The first 4 rows are patterns. Each new row is the sum of 2 different patterns, raised or lowered, with some noise. Before adding, each is slid sideways (what falls off one end comes back at the other) and multiplied by a number that may be negative. Names go in the order of the patterns.
Known rows, each followed by the names of its patterns:
[ 19  -1   4  -5   7   0  -1   4  11   5  -5  -2 -10   5 -14   4  16   5
   1  12   3 -13   8 -10   2  -4   5  -4  -3] : j53
[ -7 -10  -3   0  19   0   8  -1   1   9 -20  -7  -4 -20 -16   8  -8  -3
  13   4   2 -14   4   3  -9   0  -9   0   0] : j286
[ -1  -3   0   2   9  15  -5 -20   2   1   4  -8  -1  -2   6   7 -12   7
  -8   0  -8   6   5 -10  -9  -1 -17   0   5] : j392
[  5   7   4  -2   3   2   0   2   1   7  20  -3   2  -1  -1   3   6   4
  -4 -14   7   1 -13   7   0  -1  -3   0   8] : j914

New rows. What belongs after each?
[  7  -3   7   7  -8  14  -3  -7  -2   4   6  -5  -7  -3  12  11   3   2
  12  -1 -17   2   5 -16  -5  15 -16  13   4] : j53 j392
[  1   5  -8  -3   1 -10  -2   3   2  12   3   7   6  11   4 -19  -1   1
  -6 -11   6  -3   4  14  -1   8 -10   5   1] : j286 j392
[-19  -5 -25 -11  -9  -5 -12 -21   5  -8 -22   0 -13 -24 -14  -2 -18  -8
 -22 -21 -12   7 -12 -25 -16  -8  -7 -16 -17] : j53 j392
[-10  -2  10  -5   4 -13   6  -2   3   4 -16  -3  -5   7   4  -3   1   7
 -12  -3   6   5   8  -8   9  -6 -14  -1  -1] : j53 j914
[ -3 -15  -7 -12  -9 -13 -18 -11   3 -25  -9   6 -15 -11  -7  -5  -4  -7
 -14 -26 -11  -5  -9 -15  -9 -11  -5 -12 -32] : j392 j914
[-16   9   4  -5   1  -1   8  -4   3  16  -3   9  11  -2   8   9   7   2
 -15  -1  -7   1   4  -5  14   7   4  15   9] : j286 j914
[ -5 -22 -14  12   9  -8  12  18  -4  -9   7   7  -4  -6  -8  -4  -1  -1
 -10  -4   3  15   1   2 -18   5   5 -14  -4] : j286 j914
[  7  -8   4   3  15  -6   4  13 -15   2   0   7  -1  -4  -2  -5 -10   0
   2   2   8  -2  10  -5 -22   2   0  -5   2] : j53 j914
[ 14   8   3  22  11   5 -12   7   6  12  13   4  24  16  13  27  23   3
  21  28  -7   4   5  18   6  10  19   4   4] : j286 j914
[  4  12  -5   6  -2   0  11   9   5   4 -14   3  -9 -14   7  -4  20  11
   5  13  13   2  23   0  -5  12  -5  15   2] : j286 j914
[  6  10  13   6   2  -8 -11 -11  -3  17   6  -4  32  10  -7  25   6  -4
   5   9 -15  -4  16  12   2  -6  17   0  11] : j53 j286
[  7   2   6   7  19  34  -3 -15   6   4  11   2   7   0  -1  16 -10   0
   1   4  -5   7   8  -1  -1   8 -10   3  11] : j392 j914
[  3 -25   2   6 -16   2   6  -3  14  -4  -3  -2   7  27 -13  13   0   9
   6 -15   0  -3 -27 -15  16  -1   9  13  22] : j53 j286
[ 22 -14  -8  16 -11   5  -3   0   2   0  -5 -10 -28  -1 -15  -4  -6 -15
  16  -1 -18  21  10 -11   5  -4 -24 -12  -2] : j286 j914
[21 18 23 28 24 17 15  8 26 22 21 30 21 26 27 23  9 21 21 19 21 23 23 14
 29 26 27 18 33] : j53 j392
[  9 -12   0 -10   1  -6  -1  -9  -9  13  -8   2  -7   4  -7  -6   5   8
  -1   3  -7 -14  -1 -10  -3   4  -6 -11   6] : j53 j392
[ -5   1  -5  -1   5  -4  -3  -6   2   7  -9   8  -7  -9  -4  -6 -13  -4
   7   7   6   4   0  -2   6 -11 -16  -3 -15] : j53 j286
[ 14  16   5 -12  -8  10   8   4   6   2   6   8   3  24  -3   7  13   5
  11   2   4   6  -9   2   5   4   8   6   6] : j392 j914
[ 11  -3  15   6   2  24 -15  -9  -2 -12 -11   6 -13 -14  16  21   0 -11
   2   9  -5   3 -12  -6  10 -11  -1   0   8] : j286 j392
[  0  -7   4   1   3  -6  -3   8   6   8  -4  -1  -2 -15  -3  -2 -13  10
  12  -3  18   7  -1   0   4  -4 -13  -1   6] : j53 j286
[ -1  -1   0   6  11  -2   3 -14   7  -4  -5   9  -5  -5  -3 -10   7   6
   6   2  -1   4   8  10   0 -11   8  17   0] : j392 j914
[  9  -1   1   1   5  -5   5   8   3 -10 -10  10   5   3   3  13  -2 -13
  -1   6  -6   4  15  -6  11   2   6  -2   4] : j53 j914
[ 22   3   7   0   8  15 -10  -4  10 -17 -20  10  -4  -6  14  17   2  -4
   7   9  -6   7  -2  -6   5  -4   0  -3   5] : j53 j286
[ 10  -9 -10  -2  -9  16   2   1  11  -2   5  13  20  -1 -21   1  -2   3
  -2  -1   0   9  10 -10   4 -22   7  -5   9] : j392 j914
[  6  10  28  19  -4   2  -7  -4  21   1  17  -3   9  15   6   7  -1  18
   4  22   9  13 -19   0   6  15   7  15  23] : j286 j392
[-13   9  -3   7   5  -6   1   7  -8   6   6   6   2   4   7  15  23  13
 -17   7   3   6  -1   6   6   5  -2  -2  11] : j392 j914
[12  4 -7 34 31 14 31 24  8 19 15 -5  3 16 21 13  8 24  8 18 18 17 19 32
 15  8 -8 13  2] : j286 j392
[ 8 14  8  7 19 12  4 14 -2 10  5  8  5  6 23 21  6  4  9  5  8 13 15  7
 -7  9  1 -1  3] : j53 j914
[  2   4  15   1   8  10   0  -9   7   7   1 -10   6   0  -3  10  -5   6
  -4   2   2   8  10  -1  -4   2  -6   3   6] : j392 j914
[ -1 -16 -10   0  -9 -11   5  -6 -19  -1 -16  -7 -16 -22  -6 -12   7  -8
  -8 -16  -7  -4   5 -10  -1   9 -17  -9 -13] : j53 j914
[ 8 11  0 -3 14 29  7  6 -4 20 12 15  7  3 19  3 21 18 15  6 13 17 18 13
 30 11  3  9 10] : j392 j914
[  6   3   9   8   5   4  -3  14  36   0   6   0   7   9  12   6  -4  -3
   9  11 -10  14   1   3   8  10  14  19  12] : j392 j914
[ -8  11   1 -14  -1   5  12  -9  -2   4 -11  -7  -1   7   4  10  -1  21
   9 -14 -14   4  -8   3  11  -4  11   4  11] : j53 j392
